The rows are grouped in 2 different ways at once. Each group adds its own fixed numbers to the row, and there is some noise. The rows also spread widely along 3 directions, which tell nothing about the answers.
In the rows, 128 means zero.
Known rows, each followed by its group in each grouping:
[120 140 176  99 147 154 147 151  98 134 152 119 118 151  93 163 162  79
 133 114 112 114  93  97 139]  q_116 C
[113 139 134 106 122 156 119 119 124 133 138 122  76 135  78 161 149 110
 112 110 115 113 133 118 126]  q_116 E
[121 129 141  95  88 157 141 134 136 110 122 127  79 133  58 168 162  96
 120 128 118 128 118  98 119]  q_460 E
[108 139 114 125 157 135  98 102 106 147 148  78 147 104 114  96 111 126
 141  86 161  88 111 117 160]  q_154 A
[119 121 105 125  95 174 117 112 147 154 139 122  82 136  69 151 135 112
 111  92 127 134 132 114 143]  q_305 C
[107 133 118 126  80 198 117 101 151 147 128 107  82 123  85 150 121 108
 124  88 119 127 103 124 161]  q_305 R
[149 140 118 157 139 123 100 130  78 120 131 128 159 106 154 109 132 158
 120 133 152 116 132  89 134]  q_460 P
[124 115 149 118 123 144 114 137 128 127 118 110 124 128  89 137 138 103
 135 115 118 136  99 111 143]  q_84 A
[126 126 108 131 141 144  90 100 119 134 132 101 116  73 125  97 107 156
 132  93 137 111 127 126 149]  q_84 H
[115 136 143 122 138 128 123 127 113 141 146  98 137 106 103 143 138 117
 146 147 144 126 111 107 125]  q_154 H
[154 128 126 163  99 118 106 139 111 124 113 149 148 113 122 130 127 156
 108 151 162 145 123 101 106]  q_460 R
[130 139 132 144 178 144  92  96  87 138 153  90 150  91 153  95 111 119
 148  85 141  84  96 109 176]  q_305 P
[155 143 149 143 181 114 106 112  81 130 167 113 182 105 154  97 112 129
 146 113 161  89 103 107 160]  q_305 C
[ 91 142  90 118  92 191 101  98 141 163 127 110  63 123  82 138 115 126
 106  55 117 119 124 124 146]  q_116 R
[143 126 168 138 165 125 115 138 101 125 132 107 161  89 143 114 129 137
 155 146 132 128 104 113 132]  q_84 H
[126 130 103 154 142 128  88 106 101 138 137 135 115 108 131 113 121 166
 108 103 143 124 143 114 133]  q_116 P
[135 124 167 132 126 156 133 139 124 127 143 123 121 118  93 149 151  95
 149 144 128 139  99 101 133]  q_305 H
[123 134 127 119 128 171 126 119 136 142 149 107 101 140  85 145 133 105
 127  94 135 122 111 113 155]  q_305 C

New rows. What belongs after each?
[125 129 144 137 137 142 113 132  97 133 133 139 109 133 118 142 149 126
 118 133 122 128 128 102 127]  q_116 P
[105 150 144  93 129 151 126 116 126 138 137  93 105 123  89 157 144  95
 141 136 132 109 115 123 129]  q_154 E
[143 123 162 140  86 153 128 144 136 127 125 144 118 140  94 165 145 108
 122 153 140 160 114 109 120]  q_305 R
[119 118 148 124 121 150 120 139 122 136 135 128  99 137  73 145 157 101
 118 100 117 122 113 100 134]  q_116 A
[137 121 152 138 108 141 117 136 137 119 103 124 129 112 121 148 131 130
 122 144 127 152 110 115 117]  q_84 R
[126 140 152 111  81 167 141 147 126 120 116 122 112 139  80 172 152  93
 136 141 126 143  91  83 121]  q_460 R
[121 125 129 112 126 178 113 123 130 137 117  92  96 118 108 140 137 105
 139  98 105 117 101 109 152]  q_84 P
[130 120 150 121 141 136 115 133 117 130 123 113 132 116 104 121 132 109
 144 112 127 122 103 113 143]  q_84 A
[130 147 102 139 148 140  78  67 124 140 144 101 121  87 125  90  92 149
 125  75 149  84 137 145 167]  q_305 E
[111 144 131 112 139 127 116 107 125 122 136  92 122 119 114 128 124 120
 129 135 141 107 129 124 133]  q_154 E
[156 160 146 153 176 114 105 126  71 115 140 105 199  87 164  83 107 147
 141 120 171  99  96  93 154]  q_460 R
[119 130 124 141  86 136 108 126 134 136 118 120 134 129 108 158 133 144
 121 155 147 151 132 111 100]  q_154 R
[141 140 102 126 126 136 110 120 113 127 141 112 135 115 112 118 115 143
 120 101 145 105 118  94 141]  q_460 C
[100 148 132 113 102 158 112 119 133 139 126  93 115 126  98 156 127 118
 131 119 138 129 112 109 133]  q_154 R
[103 140 133  93 105 161 134 131 141 138 141 105  96 159  67 174 157  92
 130 125 123 130 120  95 126]  q_154 C
[122 159 143 114 188 113 101 102  92 124 159  72 166  99 150 105 113 127
 153 115 158  69 113 132 149]  q_154 E
[128 146 100 125 137 157 108 101 103 140 143 101 124 102 123 111 133 125
 126  94 136 104 104  91 155]  q_460 P
[167 134 122 186 187  80  72  99  76 124 159 127 197  90 188  66  95 183
 125 116 184  98 137 123 140]  q_305 C
[124 118 110 128 129 142  90 104 130 145 123 105 115 105  96 101 113 139
 130  73 136 105 119 123 158]  q_84 A
[111 123 108 101  36 190 148 138 162 140 104 134  63 143  46 193 157  97
 112 120 113 155 108  86 122]  q_460 R
[114 117 143 122 109 176 131 117 138 147 141 107  93 113  72 154 148  99
 142 118 122 137 109 105 150]  q_305 H
[120 140 116 144 132 154  96 105 110 136 132 121 122 110 122 121 108 140
 117  90 150 111 119 121 142]  q_116 R
[130 115 121 157 119 111  97 137 112 136 126 162 120 132 106 138 136 175
  88 137 145 148 161 108 100]  q_116 C
[112 141 130 126 163 151 107 114  97 139 153 107 120  90 109 114 119 126
 134  93 135 100 105 114 145]  q_116 H
[128 120 158 109 145 152 131 132 120 132 129 102 126 102 105 131 143 117
 154 125 123 129  98 104 141]  q_84 H
[103 122 103 143  93 164 111 105 148 160 125 133  65 115  65 150 136 144
 103 107 119 137 138 118 122]  q_116 H
[106 134 125 120 102 127 118 128 145 129 128 113 101 129  87 161 138 137
 108 156 130 137 150 122 105]  q_154 E
[143  98 133 156 119 104  96 137 133 123 111 140 133 115 111 122 137 156
 118 146 142 159 142 112 107]  q_84 A
[100 138 114 128 124 148 108 106 127 147 140  95 103 101  95 128 124 138
 137 115 140 123 124 121 137]  q_154 H
[124 116 109 146  94 170 105 105 143 146 126 130  85 121  94 142 135 131
 115 105 123 143 132 112 144]  q_305 P
[140 122 132 151 118 127 120 137 111 120 137 134 134  93 101 129 140 140
 129 152 155 143 124  92 116]  q_460 H
[130 139 108 126 149 127  94  90 134 126 121 106 122  93 134  96 102 158
 122 102 138 103 142 142 142]  q_84 E
[139 132 156 140 171 129 104 123  93 132 160 100 169  99 129  97 127 102
 154 109 149 101  87 112 167]  q_305 A
[131 102 147 126 103 149 129 142 135 134 108 140 104 114  87 150 148 129
 133 153 122 165 127 117 106]  q_84 H
[128 133 117 117 122 151 115 129 112 139 135 100 123 115  92 125 140 110
 137  90 131 107  97  89 152]  q_460 A
[153 150 137 138 169  98 101 116  78 111 142 112 174  93 147  95 119 146
 129 133 166  99 122 109 140]  q_460 E
[134 144 148 160 184  87  89 118  75 127 151  97 193  83 156  91 114 159
 149 150 175 108 123 116 125]  q_154 H
[130 126 104 120  84 149 126 131 132 134 120 132 104 136  79 160 144 125
 108 116 139 135 136  89 113]  q_460 C
[117 131 118 117 111 162 125 118 124 137 134 106 102 106  72 136 140 115
 135 106 130 123 108  97 139]  q_460 H
[155 141 179 139 163 118 109 149  95 110 123 114 179 103 164 112 121 132
 155 152 146 126  96 115 135]  q_84 R
[144 123 105 162 108 117 107 136 110 114 120 151 129 114 121 133 142 167
 102 148 139 149 142  87 107]  q_460 P
[101 119 116 122 105 164 112 121 141 143 138 120  82 144  57 146 142 112
 114  84 122 123 118 110 134]  q_116 A
[134 127 135 144 130 125 112 141 108 133 133 153 124 138 109 140 145 159
 101 134 142 132 144 104 108]  q_116 C
[109 132 117 136 125 131 110 111 123 146 140 105 120  97  95 131 133 147
 135 134 147 128 136 116 121]  q_154 H
[122 148 148 121 147 122 121 133 109 131 150  99 143 139 115 144 136 117
 139 133 146 120 117  97 129]  q_154 C
[104 133 107 136 113 141 101 112 130 142 124 115 111 122 109 137 132 147
 118 127 139 139 141 113 124]  q_154 P
[132 132  88 141 128 140  95 108 103 132 127 116 127 105 127 107 118 153
 124 104 139 111 128  92 146]  q_460 P
[152 135 154 153 147 135 106 112 106 121 137 110 163 104 153 109 116 130
 142 128 157 119  97 114 153]  q_305 R
[122 144 170 116 179 150 125 125  71 132 163  95 143  93 127 113 138 101
 164 111 137  91  84 109 156]  q_116 H
[110 140 103 127 127 130 105 107 125 147 147 102 124 126 105 135 117 143
 121 102 148 116 136 110 130]  q_154 C
[127 143 127 141 129 138  94 123 113 132 128 129 127 114 128 127 119 142
 109 114 149 126 126 111 125]  q_116 R
[110 130 126  98 101 185 133 111 152 151 146 107  73 146  69 167 136  83
 131  80 114 117 101 117 158]  q_305 C
[122 122 160 125 142 139 118 145 105 130 136 122 123 129  98 145 147 101
 125 115 132 119 101 100 131]  q_116 A
